The rows of a group lie close to one hidden flat surface of 11 dimensions, which may be shifted away from zero. Surfaces can cross.
In the rows, zero is written as 128.
Known rows, each followed by its group:
[134 130 114 147 120 148 116 108 176 148 142 119  95 100]
k_109
[125  41 105  98 100 122 121 145 140 154 115  80 100 148]
k_634
[135 118 152 158 192 106 159  82  62 162 105 129  85 130]
k_614
[140 102  76  94 154 177 165 161 119 162  99 107 114 119]
k_751
[111 130  79 127  96 110 133  76  73  85 109 142 122 195]
k_614
[162 101 131 132 145 143  93 118 110  71 117  79 148 159]
k_614
[134  76 148 139 185 187 190 130 164 114 138 103 176 105]
k_634
[184 130 173 128 147 171 134 121 173 108 106 120  99 154]
k_634
[ 85 132 103 121 120  86 122 124 146 133 160 100 169  90]
k_109
[ 94 177  89 122  64 149 124 131 143 141 122 109 126 157]
k_751
[158 190 108 126 146 136  99 141 156 117  91 181 165 101]
k_634
[132  95 124 120  96 117 110 134 163 157 113 112 134 106]
k_614
[130 234 121 112 152 189 171 121 166 124 160 157  60 146]
k_109
[ 74  82 152 150 140 121 160 124 171 172 173  95 149 111]
k_109
[100 187  87 143 120 225 152 139 142 116 170 113 148 111]
k_634
[176 147  96 119 121 159  80 106 217 152 117 147 120 146]
k_109
[132 105 141 125  59 130 114 121 134 120 130 123 105 123]
k_109
[127 149 157 143 138  95 121 153 152 106  94 156 121 107]
k_751
[111 127 146 144 125 148 126 124 127 121 155  92 123 154]
k_109
[211 110 136 140 128 139 104  42 127  99 145 152 113  33]
k_634
[ 92  78 180 146 145  67 142 151  96 119 153  97  95 106]
k_109
[123 132 119  78 108 136 155 164 159  87 126 129 173 131]
k_634
[123 170 108 101 113 158 142 155 145 148 140 120  62 111]
k_751
[100 181 115 147 113 133 152 143 159 157  64 162 123 125]
k_751
[127 126 147 140 123 151 135 130 108 103 110  82 109 149]
k_109
[161 137 166 106 127 151 136 133 114 101 115 115 164 134]
k_614
[118  73 155 112 116 117 132 154 120 101 146  78 113 150]
k_751
[124  58 128 105 149 123 150 180 137 125  98 122 121 115]
k_751
[100 129 119 133 116 120 129 119 164 138 167 114 142  94]
k_109
[106 149 227 161 125  96 144 130 146  69 113 157 158 177]
k_751
[158 104 138 105 114 136 126 122  92  82 118 100  93 152]
k_634
[133 159  70  85 113 159 111 152 114 136 144 157 150 143]
k_751
[122  58 175 132  87 128 116 129 156 137 176 160  93 136]
k_109
[185 116 161 119 123 143 118  98 160 122  99 163 116 202]
k_614
[108  92 114 113 146  90 128 163 167 183 100 145 180 123]
k_614
[124  83 165 121 127  70 145 159 165 117  83 154 129  93]
k_109
[142 147  94 137 108 184 108 145  91 115 100 124  62 145]
k_634
[174 141 107 159 163 171 125  95  84  99  92  59 141 123]
k_634
[111 112  85 143 111 149 121 128 148 129 165 117 128  46]
k_634
[140 150 147 124 170  91  97 142 113 117  90  99 139 216]
k_614
[118 105 153 145 134 143 122 136 129 127 172 148  97 134]
k_109
[151 124 163 140 161 108 115 115 117 182 117 131 105 117]
k_614
[142 137 123 124 171 142 118 148 105 108 138 138 183 148]
k_614
[107 158 136 117 145  84  97 159 134 138 134  98 133 193]
k_614
[105 111 120 150 191 111 150 144 103 108 105 157 123 164]
k_614
[127 124 115 133 168 126 137 132  99 157 117 126 116 135]
k_634
[147 106 109 120 140 126 104 129 137 130 117  80 140 127]
k_634
[150  89 134 114 174  76 116 134 129 165 104 218 167 110]
k_614
[126 155 141 109 143 112 135 150 135 127 140 170 117 132]
k_751
[118 119  71 144 123 130 104 163 112 117  85 179 144  76]
k_751
[126 126 122  87 107 106 114 124 151 146 169 114 140 129]
k_751
[118 111 126 116 135 100 134 148 144 169 106 143 120 125]
k_751

New rows. What belongs after each?
[151 143 155  47 126 121 135 178 194 121 144 107 117 160]
k_751
[ 76 156  38  84  46 144 154 164 161 157 121 112 176 106]
k_634
[ 74 154 102 141  60  94 120 106 112 146 149  94 159  87]
k_109
[108 114 129 135 111  98 116 146 144 130 122 178  91 111]
k_614
[113 170 131 139 142 139 140 141 151 127 129 136 167 141]
k_109
[121 106 125 142 163  85 117 114 130 194 141 182 106 119]
k_614
[131  93  94 125  81 145 107 131 247 152 127  79 160  61]
k_634
[145 132 144 115 118 112 167 105 167 188  86 150  90 124]
k_634
[140 141 123 102 111 120 134  94 141 161 186 127  41 140]
k_109
[132 106 144 104 109  92 160 122 102 141  87 139  96 139]
k_109
[111 132 136 104 116  78 138 146 177 142  96 138 155 136]
k_751
[169  38 101 121 147 125 146 104  66  89  76 101 132 107]
k_634
[133  97 135 112  61 120 124 109 118 139 124 147  98 130]
k_109
[ 96 180  71 147 117 100 110 131 123 153 131 188 168  63]
k_109
[ 87 152 128 140 152  96 111 166 133 130 112 112 110 172]
k_614
[151  92 149 124 192 134 151 144 168 132 123 116  93 135]
k_109
[115 107 159 146 141 171 194 146  92 126 108 197  81 124]
k_109
[138 102 121 125 139 110  95 113 128 112 139 104 142 157]
k_614
[107  80 127 125  81 142 153 113  89 130 165 127 104 130]
k_109
[131 200 168 138 127 169 129 137  96 144 170  89 106 131]
k_614
[175 115 107 100 160 141 120 160 125 139  62  98 119 140]
k_751
[156 146  83 108 116 115 109  76 119 158 148  96  55 114]
k_109
[141 103 148 104 112  93 123 113 124  70 141 149 129 155]
k_614
[110 107 104 109 143 108 128 161 141 133 126 112 171 113]
k_634
[137 123 114 104  87 165 160  93 111 123 135 133 161 141]
k_614
[172 149 145 148 124 119  71  95 131 108 121 111 108 113]
k_751
[124 112 137 165  84 180 112 160 143  89  91 164  95 142]
k_751
[121 150 143 191 177 124  79 128 190 162 125 107 150 110]
k_109
[119 139 163 108 113 110  85 146 156 111 163 129 170 195]
k_109
[154 121  72 116 123 140 139 128  59 102  91 160 103  95]
k_109
[ 94 168 146 122  71 113  95 129 113 114 192  90  63 149]
k_751
[130 109 110 124 161 137 168 114 100 149 157 109  81 134]
k_109
[119 128  99 150 129 167 148 138 142 141 108 119 110  83]
k_634
[153 102 169  91 133 165 194 128 144 108 110 100 219 154]
k_614
[114  99 146 147  89 113  84 143 142  94 141 116 151 113]
k_109
[139 102 183 101  82 104 117 162 110  80 123 200  81 142]
k_109
[118 137 161 117  93 112 121 142 153  93 142 132  79 177]
k_614
[120 131 106 139 135  73 131  59 112 177 121  99 181 116]
k_751
[ 96 158  91 176 135 161 112 114 124 152 149 116  54 176]
k_614
[170  54 117 116  84 146 118  90 193 137  76 108 148 151]
k_614
[141  35 113 149 149 112 132  73 117  86 157 184  85 124]
k_614
[140 138 146 151 139 143 118 138 145 147  97 178 113 135]
k_109
[101 119 123  94 114 117 148 157  70  83 153 175 155 143]
k_109
[138 181 150  84 115 128 143 174 203 107 138 165 117 103]
k_751
[134 164 120 138 194 110  99 127 186 178 148 167 135 135]
k_109
[148  38 180 114 168  80 135 129 127 131 121  97 137 160]
k_751
[125 131 146 112 156 131 132 190 151 145 102 104 196 129]
k_614
[134  81 160  85  90 115 123 121 111 133 194 148  92 181]
k_109
[104  96 131 138 198 125 169 110  96 106 154  90 153 176]
k_614
[128 190 109 117 128  97  85 116 150 137 195 135  76 103]
k_109
[113  96 101  95  96  99 120 149 156 100  90  73 181 181]
k_614
[128 132 115 118 125 142 121 164 101  96 135 147 175  79]
k_614
[168  84 130 103 146 103 109 132 146 137 136 127 116  96]
k_751
[ 75 146 145 185 171  92 134 128  71 155 152 105 102  89]
k_109
